There are 7 hidden switches. A switch that is on adds its own fixed numbers to the row, and there is some noise. The rows also spread widely along 12 directions, which tell nothing about the answers.
Known rows, each followed by its switches (1 for on, 0 for off):
[ -9 -34  24 -24   5   5   5  -7   0  15  -5  15  10 -24  -9  19 -15  -2
 -13 -13  -1  11   7  10   0   4  14  -8   3 -18 -35  24   8  25  25  -6
  24]  0 0 1 0 1 0 0
[-11 -15  16   0 -11 -16  -3  -8  22  28   7 -25   4  -8 -29   4 -39 -18
   5  27  -5  -2  -2  13  10  11 -12  -7  12 -11   2  27  16   3  19 -23
  20]  0 0 1 0 1 1 1
[-12  11 -12  36 -19  16   3  20  -4  13 -24 -10 -11   3 -10 -26  -8 -37
 -13  -9 -25  -4  25   5 -20  12 -33   1 -25  -8  40 -37  19 -13 -18 -13
 -20]  1 1 0 1 1 0 0
[ 15 -22 -15 -26  10 -26  -1 -18   4 -12  23 -19  -4   0 -28   8 -27   5
   7   2  24 -13 -24   0  22  16   7  16  50 -12  14   2  -8  16  26  28
  24]  0 0 1 0 1 1 0
[-11   8   2   6   7  -7  14  10   5  -7  -1  -6  -2  -8 -12   0 -14 -17
   1  -2  -9  -6  -1   6   3   3  -3 -10  -2  -4  21  -4  -1  -3   3   3
  -2]  0 0 1 0 0 0 0
[ -2 -26  26  -6  -5   9  -8   2  11   5  -5  14   7 -25 -19 -15 -10   1
   6 -13 -12   4  23  13 -30  -8  12  -6 -19   1  -1   1   9  23  -5 -14
  10]  1 1 0 1 1 1 0
[  5 -40  30 -16 -13 -15  26  -7  -3 -46  38  -3  -7 -14 -16  25 -42   7
   8 -19   2 -11 -15 -10  40   6   8 -15   8   2  12  13 -29  -1  16  13
  24]  0 1 1 0 1 1 0
[ -4 -19   8   6   1   1  27 -13 -27   0  -2   1  -7   2 -13  14 -30   8
  -9  -1 -18   6  16  -3  30  -4  21   4  -8 -11  -2  -5  -1 -11  -1   4
 -12]  1 0 1 1 0 0 0
[ 12  -3  20  -8  10 -20   1  -9   4 -12  23   9  -5  -6 -14   8  -9 -14
  13  10  11  -6  -9   4   5   3  14   5  28  -2   2   7  -7  16   9   4
  10]  0 0 0 0 0 0 0
[-16 -28 -13  -9 -11  -6  26 -18  13   3   6 -43  13  -4   6  11 -24  -3
  13 -12   3 -11 -10 -29  36  27   5   6 -11 -18  -2  13   6  -1  35   0
  20]  0 0 1 0 0 1 0
[ -9  21  13  22 -15  19  -3   4  18  18 -28  -6  -3 -14  -2 -10   5 -16
  -7 -13  -6  -1   1   4 -31   0 -17 -14 -22   4   4   6   7  -8  11 -26
   3]  1 0 0 0 0 0 0
[-23 -13  -3   3  -1   1  12  13  20  13 -14  -2  13   9   0   2   7  -7
   5  13 -13  10   1 -14  14  11   0  17   5 -10   0  11  16   5   2  -1
   6]  1 0 1 1 0 0 0
[ 19  -2  18  19 -27  20  12 -29 -19   8   1  -6 -20  -9   3   9 -22   0
 -13  -8  -3   3   1  -6   7  -1  -2  -4 -27  -1 -10  -9  -1 -24   5 -28
  -3]  1 0 0 0 0 0 0
[-10   8   9  -6   0 -12  23   5  -6  15   0 -11 -10 -30 -21  -3 -45 -44
 -17  12  -9  -4 -17  16  -1  15 -13 -20   5 -29  27   4   8   3   2 -17
   9]  1 1 0 0 1 0 0
[ -2  -4  13  -1  11   1  14   1 -21   1   3  16 -10   0  -8  19  -4 -15
  -2   1   5  13  14  -9  18  17  16  16  24 -20  -2  -6  -3   8   2  10
  -5]  1 1 0 0 0 0 0
[ 16 -19  15  25   5  -6 -13 -12  12 -18  15  14  -4  16 -18  -1  15  -5
  31  -5   1 -10  45  -4  -6   4  24  22   4  10   3 -29  -6  12  11   7
 -12]  0 0 0 1 1 0 1
[ 10 -13  17   9   0  12   0  -7  -3   3   1  23  -5   0   3   5  24  -7
   4 -10  10  18  15  -7  -2   9  13  16  -2  -9 -17 -18   4   9   6 -11
   4]  0 0 1 0 1 0 0
[ 27 -21  14  -5 -13  16   0 -15 -25  -6   9  19 -16 -12   5  15  -6   9
 -17 -14  -4  12   2  -3  -4  -6   5   7 -11   2 -22 -16   2  -6  -9 -16
  -1]  1 0 0 0 0 0 0
[ -2 -11  32  22 -18  11  32  -3 -13  -5   4   9 -16   3  -5  15 -14  -3
  -4  -8 -15  15  15 -14  37   6   5  -1 -16  -2   0 -10  -6 -22  -2 -11
   0]  1 1 1 0 1 0 0
[ 12  -9  -9   8   4  -2 -17   4 -10  11   7  13  -8  22 -10   0  11  -3
   3  18   3   9  18  -6   8   8  -9  42  30   5   0 -23  20  -1 -14   6
 -10]  1 0 1 0 0 0 0
[-12  10 -33  13 -17  27  17  29  15  25 -47 -25  -1  39  12 -17  39  13
 -21  -3 -15  20 -19 -23  19   2 -22  20 -19  -1  13  -9  27 -22 -14   8
  10]  1 0 0 1 1 0 0
[  6  -2 -12  19 -17  20  -5  -5  10  -3 -13 -15 -11  -7  -7 -13   1 -14
  -3 -35  -1 -16   8  -2 -28   7 -22   1 -12   7  15 -23   0  -7  18  -3
  -4]  1 0 0 0 1 0 0
[ -3 -20   9  -2 -11  10   0   9  -5   9  -1   5  -1  11  -6  10   4  17
   1   2   0  18   9 -13  24   8   6  22   7   0  -7   0  11  -4 -10   5
  11]  1 1 1 0 0 1 0
[-13  -6 -36  14 -12  -2  -3  -7  26  42  -9 -32  15 -15  16 -31   4 -33
  14   3   1   1   1 -25 -18  31 -10  27 -29 -27  13 -28  41   4  -1 -33
  -2]  1 0 1 0 0 1 0
[ -8  17 -43  15 -12  24 -10  12   8  39 -51 -41  -7  18 -25 -30  -3  12
 -24  -9 -15  -5   1   9  -7  -3 -36   4 -13   3  22 -12  32 -21   4  11
   6]  1 0 1 0 1 0 0
[ 20  -2  -2   6  -9  19 -13 -14   4  -1  -5  10  -7  11   8  16  35   2
   6 -19  36   9 -20 -21   1  18   4  30  33  -6 -18  -6 -12  -3  28   8
  18]  1 0 1 0 0 0 0

New rows, each followed by its switches (1 for on, 0 for off):
[  1  14 -16   6   5  21  -3   6  -8  13 -25  -1  -3  12   7   0  26  -4
 -12 -16   8  11   5  -8  -9  10   0  16   2  -9  -3 -19   7   1   4   9
  -2]  0 0 0 0 0 0 0
[  1   9  27  26 -17  32 -13  -2 -11  19 -21  22 -16  20 -13  22  12   1
 -14  -7  11  16  20  13  -2   5 -15  12  30   9 -25   5  -5 -16  16  -1
  -3]  1 0 1 0 0 0 0
[-12   3   2   3   3   7   9   4  -8   8 -17  -4   0  -7 -13   2  -6  -8
  -6 -14   6  -4  12   3   1   9   4  -4   2 -16   5  -2  -3   6  18  10
   9]  0 1 1 0 0 0 0
[-12  -3 -10  -7   6 -12  18  20   6  -4  -4 -22   6 -19  -5 -11 -16 -19
  -3  -4 -22  -9  -1  -5  -1   3   7 -20 -33 -13  31  -8  10   5  -4  -6
   6]  0 1 0 0 0 0 1
[ -3 -22  -1  13 -10   3   0  -7   3  32  -5 -14   0  -7 -10 -12 -21 -19
  -3  13 -22  11  27   2 -14   7   1  11 -27 -13   7 -16  26   1 -13 -35
 -12]  1 0 0 1 1 1 1
[ 15 -17  12   3  -1  -8   3 -11  31 -18  11   4   0  -9 -12 -11  13   7
  31 -18  14 -12  -5 -21   6   5  19   8  -2   0  10  -7  -5  14  26   8
  28]  1 1 1 0 1 0 0
[-19 -12  14  -7  -4  -4   7  22  14   1   4   1   4 -14  -5   6 -16 -14
  -4   5 -24   0  -2   1  -3  -1 -14  -9  -4   7   5  17  12   3  -7 -12
   5]  1 0 0 0 0 0 0
[ 15  15  -3  15  -7  -2  -8  -8  11  15   3  -4 -12   4 -17  -9   0 -19
   5   5  21   5 -19   1  -8  15 -10  18  24  -5  20 -18  -1  -7   7  -8
   2]  1 0 1 0 1 1 0
[ 16   3  -9  21  -8   0  -5   2   0  -3  -8 -16 -13  20 -16  -9  -1   2
   8   9  -3  -5   7  -7   9   5  -1  16   2   0  22 -19   4  -9  -2   7
   2]  1 1 0 1 0 0 1
[ -6 -25  13  23  -4   1 -23  -1  14   4  -1   2   1   6 -22  -1 -13  -2
  17   5 -23 -11  55   9 -17  -4  -1   9  -8  17  -3  -7  15   9   3  -6
 -16]  1 0 0 1 0 0 1
[ 12   1  -3   4  -2 -10  -6   5   3  14  -5 -17 -12   5 -34 -13 -21   1
  -4  16 -12  -5   5   7   3  -5  -7   0   1   4  25  -5  15  -5  -3   5
  10]  1 1 0 0 1 0 1
[-18  -2  -8  -7   8  -3  10  21  15   7  -9  -8   9   2 -10   2  -2  -2
   0  -2  -8   7 -10  -4   5   7   2   7  12   0  15   9   4   3  -1   9
   3]  1 0 1 0 0 1 0
[-16  -5 -13  18  -9  20  -9  -1  -9  45 -32   0   4  -6   1 -10  -4 -26
 -18   2  -7  12  25   9 -24  17 -14  15 -12 -23  -7 -16  36   1  -3 -25
 -12]  1 0 1 1 0 0 0
[-14   6  17  13 -16  21  11  22  22  21 -19   3  -3  15   5   1  25  -5
  -5   3 -12  22  -4 -12  11   3 -15   5 -10   5  -7  11  13 -12  -7 -15
  11]  1 0 0 0 1 0 0
[-15  11  -4  -6  23  15  -8  33   1  19 -40  17   6  -8 -21 -16  19   4
 -14 -14  -6  13  19  16 -31  -8  10   1   5  -1   9  -5  14  19  -4  21
   3]  1 1 1 0 0 0 0
[ 17   8  10  -4  10 -23   2   4 -10 -21  18   8 -15  -2 -26  -5 -14 -10
   6  12   6 -10  -7   9   5  -5   4   1  21   3  27 -13  -8   6 -10  14
   6]  0 1 0 0 0 0 0
[-15  13   5   1   4   7   8  18  17   3 -20 -15   4   8 -17  -3   3  11
  -2  -9  -5   0  -2   7  -2  -7  -3 -11  -4  13  12  12  -2  -1   7  12
   5]  0 0 0 0 0 1 0
[ -4  14   5   2 -14 -12   3  21  12   5  -9 -23  -6   6 -31 -22 -23  11
  -4  22 -12 -10 -21  15  19 -14 -24 -18  -6  14  26  18  19 -19  -8   6
  28]  0 1 1 0 0 0 0
[ 10  20  33  14  -3  11 -15  11   0   3 -10  18 -16  11 -27  22  -1  -6
 -12   9   4   5  -5  23 -12 -11  -9  -7  37  17  -4  17 -17 -11   9   1
   4]  1 0 0 0 0 0 1
[ -3 -28  58   7  -8  22  13  -9  14  -2   4  42   2  -5   6  28  25   9
  16 -18  -1  29  19 -18  15   0  30   8 -11   5 -43  15  -7   8  14 -20
  16]  1 0 1 0 1 0 0
[  1  -3   1  23 -15  26 -12   1  -3  24 -18  -1  -5  19 -10  -9  14  13
  -6 -11  -1  15  25   1  -5   2  -8  15 -14  11  -6 -18  18 -11  -4  -6
  -5]  0 0 1 0 1 1 0
[-21 -22  -8  15 -16  30 -11  20   7  25 -26  -4   8   8   0 -11  17  -1
  -5 -23 -12  14  39 -11 -10  15 -16  19 -24  -1  -1 -19  25   2  -7  -5
  -2]  1 1 1 0 1 1 0
[  4  10  16   1  -9  -3  24  10   1   2  -2 -18 -15   1 -27  -3 -30  10
 -16   4 -22   3 -23  12  16 -15  -7 -18  -8  16  26   8  -2 -20 -16  -5
   3]  1 0 0 0 1 1 0
[-16  -2  -1  -2   3  -7 -13  24  26  16  -2   3   9  -4  -8 -10   2 -17
   6  13  -7   8  -5   5 -17   5 -12  11  14   5  14   4  18   9 -14  -8
   0]  1 0 1 0 0 1 0
[ 13 -19 -10   4 -21  14 -34  -2  17  20  -8 -10   2  -3  -7 -22   0  23
   2  -3  -3   1  14   2 -27  -9 -15  19 -21  18  -6 -11  32  -1 -12 -17
   7]  1 0 1 0 0 1 0
[ -1  -3  -3   7   2   9  16   3   7 -16  -8 -12  -5   8  -1   3  12   0
   0 -27   0  -4  -2 -16  12   6   6   0  -4   2  10 -12  -9   0  15  20
   4]  0 0 0 0 1 0 0
[  6 -22   9  -4 -17   2  12   0   9  -8  20  -6  -5 -10   7   9 -10 -13
   1  -9  -6   8 -16 -17   5  13  -9   7  -6  -2   7  -5   1  -3  -7 -23
   7]  1 0 0 0 1 1 0
[ 11   6  26   4   3  -4  -6 -11  26  21  -4  11   2  -1 -14 -20  10  11
  20  23   6  16  -5   2 -13 -12  27  11  -3   5  -3   6  15  12  -8 -21
  12]  1 0 0 1 0 1 0
[ -4   5  22  -9  -5   3  -5  20  27  24  -6  12   6 -26  -4 -14  12 -25
  -6   8   5  18 -25   7 -30   6 -11  -6   7 -10   6  14  16  18 -12 -29
  24]  1 1 0 0 1 1 0
[  3 -11   1  12  -3  -2  10 -16  32 -11   1  -8   5  -1   2   3  16   2
  32 -17  14  -9  -5 -30  16  15  17  14  -1  -3  -1  -5  -7   1  31   4
  12]  1 0 1 0 0 0 0
[-21 -16 -11   5 -23  10   6  26  20  40 -30 -21  14  15   3 -33   8  23
  -4  28 -34  16   3 -17  26  -6 -14  12 -47  -2  -3   6  58 -12 -31 -17
  24]  1 1 1 1 0 0 0
[ 21 -10 -17  15  -9  27 -17  -9   3  14 -17   1  -2  -7  13  -7  32  -4
  -7 -30  11  11   9 -12 -29  13   3  19 -19 -10  -6 -35  10   1  12 -18
   4]  1 0 1 0 1 0 1
[ 26   4 -15   3  -1   0 -15  -4   2  -4   5  -9  -8  27 -10  -9  18  26
   7   3  17   5 -11  -8  10  -6   3  29  16  12   8 -21   7  -9  -7  18
   8]  0 0 1 0 0 1 0
[  2   1  -6  10 -15  25   0  14  -1  12 -29  -3  -2   9  10 -20  22  15
 -19  -5 -19  16  -1  -2 -11 -15  -8  -1 -42   7  -6 -12  23 -10 -23 -18
   6]  0 0 0 1 0 0 0
[ 11 -29 -21 -15   4  -4  -4  -9 -23  19  11  -9  -3   4 -11  -4 -16  -2
  -9   8  -2   8  21  -2   4  13   6  31   7 -14  -2 -27  28  12 -15   2
  -9]  0 0 0 0 1 1 0
[ -8 -19   3  -3  11 -19  24 -35  19  22   1 -35   5  -9 -26  -6 -43  12
  25  10  -6 -11  15 -11  27   5  38   4 -18 -11   3  17  14   9  29  -2
   5]  1 0 0 0 0 1 0
[ -1  33  19  23 -17   8  15  14  -5  20 -21 -15 -22   5 -22 -14 -12 -14
 -19  13  -9   4 -13  15   9  -3 -22 -22 -11  -3  26  -1  10 -24  -8 -13
  11]  0 1 0 0 1 0 0
[-32   8  -1  22  -3  14  16  22  21  29 -32 -18   7  10  -9   2   9 -26
  -3  -5 -12   6  20 -12   7  25  -7   1  -9 -19  15   6  11  -4  19   0
   3]  1 1 0 0 1 0 1
[-11 -18  32 -13  -5   0  10   0  14   7  15   9  10 -19  10  17  -4 -15
   4   5   1  14 -12  -6   2  11   8  -3   1  -9 -21  25   3  12   5 -28
  19]  0 0 0 0 0 1 0
[ -1  12 -24  13   6   2 -11   5   7   4 -19 -10  -7  10 -22  -4   5  -9
   1 -15   9 -13   7   3 -11  10 -11  18  28   1  22 -16   2   1  20  25
  -9]  1 0 1 0 0 0 0
[ 31  26 -19  21   2   5 -19 -12  -8  16 -24   4 -18  -4 -16 -39  15  -4
  -1  -2  18   1  -1   8 -36  -4   8  16  -5 -13  25 -46  12   0  -7  -2
  -1]  1 1 1 1 0 0 0
[ -3   3  20  14  -1  12  -2  -3   5  25 -15   7  -9   5 -22   3  -4  -6
  -6   2  -7   7  22   8  -3  -1  -1   5   4   1 -10   5  11   1   7  -6
  -3]  1 0 0 0 1 0 0
[ 13  -6   9  26  -6  10   5 -33  21  25 -12 -13  -4   4  -7   0  14   5
  20  -9  12   7  15 -21  13  14  30  17 -16 -11 -15  -7   5  -6  39 -14
  12]  1 0 1 0 1 0 1
[ 11 -18  31   1 -11 -24   4 -15  24 -11  37  -6  -8  18 -24  16 -16   8
  40  25  19  -9 -11 -20  44  14   7  25  43   7   3  21  -8   3  18  13
  24]  1 1 0 0 0 1 0
[ -7   4  25  20   2   9   6  14  27   4 -14  13  -5  22 -17  -3  26  15
  16   0  -9  14  11  -7  14  -9   8  10  -1  18   0   4   2  -4   1   8
   6]  1 0 1 0 1 0 0
[ 14 -22  13  14 -15 -10 -27 -22  19  24   8  -3  -5   2 -33 -22 -20   5
  20  27  -4  -6  22  10  -2  -5  -7  23   4   9  -5  -4  30   4   4 -12
  11]  1 0 1 1 1 0 0
[  2  34   0  34 -27  17  -5   6  -8  43 -31 -27 -17  10 -19 -31 -11   3
 -17  17  -4  10  -2  19  -6  -7 -27  -6 -28   0  21 -14  29 -35 -19 -25
   5]  0 1 1 0 0 1 0
[  4 -27   2   4 -12   7   6  12  10 -36   8  -3  -1   4   6  -7   2  24
  10 -27 -24  -2   8 -17  -1 -14   4   5 -35  30  18 -19  -3  -6 -21   1
  -8]  1 0 0 1 0 1 0
[ 17   3 -20  -8   2  21   5  -7   6  -2 -35 -14  -2  -7  -1 -21  16  37
 -12 -34  -3  -1 -17  -6 -18 -22  22  -6 -32   6   4 -10   4   1  10  13
  13]  1 0 0 1 0 0 0
[-16   5 -22  15   0  26  -5  16  -2  36 -48 -16   6  -3  -7 -15  11  -3
 -17 -23 -12   6  32  -1 -22   6   2   1 -34 -14   6 -18  24  -2   8  -2
  -3]  1 1 1 0 0 0 1
[ 17   9  -2  11  -3  -8  10  -3   8 -24   1 -14 -13   5 -22 -24  -3  -2
  12 -10   4 -18  -9  -1   2  -3   5  -5  -9   1  39 -27 -10   0   6  15
   8]  0 1 0 1 1 0 0
[  0  10  35  18 -11   4  11  -4  17  18 -19   4  -9 -19 -27 -18 -18  -6
   2   9  -4   2  -5  18  -5  -9   1 -21 -16  -7  10  12   3  -4   9 -21
  20]  1 1 1 1 1 0 0
[ 33 -11  34 -14   0 -23  -3 -12  24 -19  33  20  -6  -4 -15  -5   9  19
  32  25  22   7 -37 -11  14  -8  32  15  28   5   3  11 -11  15  -5   1
  35]  1 1 0 1 0 1 0
[  0   1  19  -2  -5   6  15 -12   9   9  -6  -4  -4 -25  -4   2 -17 -11
  -3  -7  -4  -3 -13   2 -11  -2   4 -16 -13  -5  -3  11   2   1  18 -20
  11]  1 0 0 0 0 0 0
[  5  11  19   9  15   4  13   4 -18   5  -8  21 -12  -2 -17   1   3   2
  -2   0   2  16  12  -1   9  -1  27   7   7  -9   5 -12  -4   0  -5   9
  -2]  1 1 1 0 0 0 0
[ 10  -8  22  29 -23   9  -8   1 -20  -4   9   7 -21  11 -22   2 -21   7
   0   9 -11  -1  27   4  14  -4 -16  11  -3  17   5 -17   9 -25 -14  -7
  -7]  1 1 1 0 0 0 0
[-15 -25  18  -4 -21  24  28  18   0  21 -11  16   6  -7  30  18  25 -13
 -13  -3  -6  39 -13 -33  28  22  -1  13 -19 -29 -25   5  19  -6  -9 -29
  27]  1 1 1 0 1 0 0
[ -6 -19 -17  -3  -4   6  13   0 -21   2 -10 -16   0   2   0   2 -16  -3
 -15  -8 -14  -2   9  -2   9   9  -1   7  -7 -13   2 -13  11   1   2   5
  -6]  0 0 0 1 0 0 0
[ 11 -28  32   9   2 -23   5 -22  16 -20  26  10  -2   3 -24 -10  -8   1
  42  10   5 -13  31 -11  21   6  31  14   3  -3   3  -8  -4  23  17  11
  12]  0 1 0 1 1 0 0
[ 13 -20  -5   1 -20   4   3 -18   7  14  -4 -22  -4 -16  -9 -18 -19   1
  -1  -7   0  -5  -6 -10   5   8  -4   2 -26 -16   6 -11  21  -2  12 -13
  26]  1 1 1 0 1 0 0
[ -4  -2   8  -1   0   7  12  13   0 -14  -4   7  -3  -9   0   4   3  -7
  -3 -20  -6   1   0 -11  -1   5   5  -3  -4  -3   9  -6  -5   5   3   8
   5]  1 1 0 0 0 0 0
[-30 -22  19  13   2   3  13  20  13   8 -11  -3   9  15 -25  14  -8   6
   9  -8 -17   7  40  -7  27  10  14   5   4   5   8  14  -3   0  10  14
   0]  1 1 1 0 1 1 1
[ -4 -13  -6   2 -11  11   7  -5 -18  24 -14 -28  -6  -4 -18  -8 -39  11
 -14  -5 -18  -3  25   2   6   0  -5   1 -23  -5  10  -6  25 -10  -5  -4
  -5]  1 1 0 0 0 1 0
[  6 -11   5  -6  -1  21 -23  -9 -12  20 -16  12  -3  -6  -3   6   9   0
 -13 -13  12   7  18  10 -24   7  -4  13  13  -7 -30   0  16  19  17  -3
   9]  0 0 0 0 0 0 0
[ 16 -41 -12 -23   5  -3 -18   6  -3  -6   2  13   1  -5 -20 -23  -2  24
   3  -1 -13   0  16  -1  -9 -10  10  23  -5   1   4 -23  26  22 -23  15
  13]  1 1 1 1 1 0 0
[-21   6   4  16  15 -12  27   3  27   3 -10  -6   5 -16  -9 -18  -5 -40
  17  -3 -16  -5   5  -5 -10  14  14  -7 -13 -17  33 -10   0  14  11  -7
 -12]  1 0 0 1 1 0 0
[-15 -39  38  -6 -23  -4  -2  -2  10  18  14   7  17 -28   0  12 -26 -20
   5  21  -9  12   6   3   0  12   1  -9 -15 -21 -21  25  17  11  -2 -48
  27]  0 1 1 1 0 1 1
[ 13   0  13 -10   5  -4  -2  -8  -3   5   2   6 -10 -11 -20   8 -18  -3
  -7   4   2  -2  -7  14  -7  -3   5   0  27   0  -3   9  -2   8   9   3
   5]  1 0 0 0 0 0 0
[ -1 -14  17   2  -2  -5  -3   4 -13  15   2   1 -12  -6 -28 -15 -31  -3
  -7  13 -24  -2  40  19  -2  -6  -3  -2 -15   1   7 -11  29   8 -18  -6
  -2]  0 1 0 0 1 0 0
[ -1   5  29  10 -24  23  -2   8  18   8 -17   0 -10  15 -14  16   7   5
 -11  -5   4   5 -18   6   9  -1 -28  -6  23  16 -11  30  -5 -15  21   0
  25]  1 0 0 0 1 0 0
[ -8  -2  14   7 -16   4  -1  -1  15  15  -4  -8   1  -4  -7   7 -10  -7
   1   3   2   4 -11   1   1   7 -11   2  11   1  -2  15   1  -9  12 -16
  11]  1 0 1 0 0 1 0
[-11   1  21  16 -14  16  14   0  -6  -1 -12  -1 -12  15 -17  22  -6 -10
  -4 -19  13  -2   6   0  28  20 -14  -2  27 -10   1  12 -20 -12  36  17
  14]  0 1 1 0 1 0 0
[ -1  19  30  28 -13  -7  39   0  18  -1   0 -19  -5   2  -4  -9 -12   3
   8  26 -18  14 -30  -3  30 -16  17 -29 -45   6  26   7  -7 -39 -16 -38
   9]  0 0 1 1 0 1 1
[ 18  -5  17   4  -1 -12   5 -34  29   9   0  -9  -6 -12 -24 -18  -9  11
  23  13  14  -7 -22  -2   8  -7  21   1   1  -8   2  11   2   6  25 -11
  31]  1 0 1 1 1 0 0
[ -2   3   8  27 -13  22   5   2   0  -1 -12  11   0  11  18   2  34  -6
   2 -13  10  21   2 -13  -3  13   6  15 -13  -6  -3 -23  -4  -9  -5 -16
  -5]  0 0 1 1 0 1 0
[ 14  -9  38  15   5   5   1 -10  -8  -2   4  29 -11  10 -23  23   1   1
   1   2   9  24  14  10   4   1  28  10  30   4  -6  -3 -26  -2   4  -4
  -6]  1 0 1 1 1 1 1
[ 13  -7   9  14 -12  -5  -9 -30  20  44   1 -14  -3  -2 -18 -24 -14 -10
  16  33   6   9   1  -2  -2  12   2  22  -3 -13  -2  -2  30   1   3 -33
   8]  1 0 0 1 1 1 0
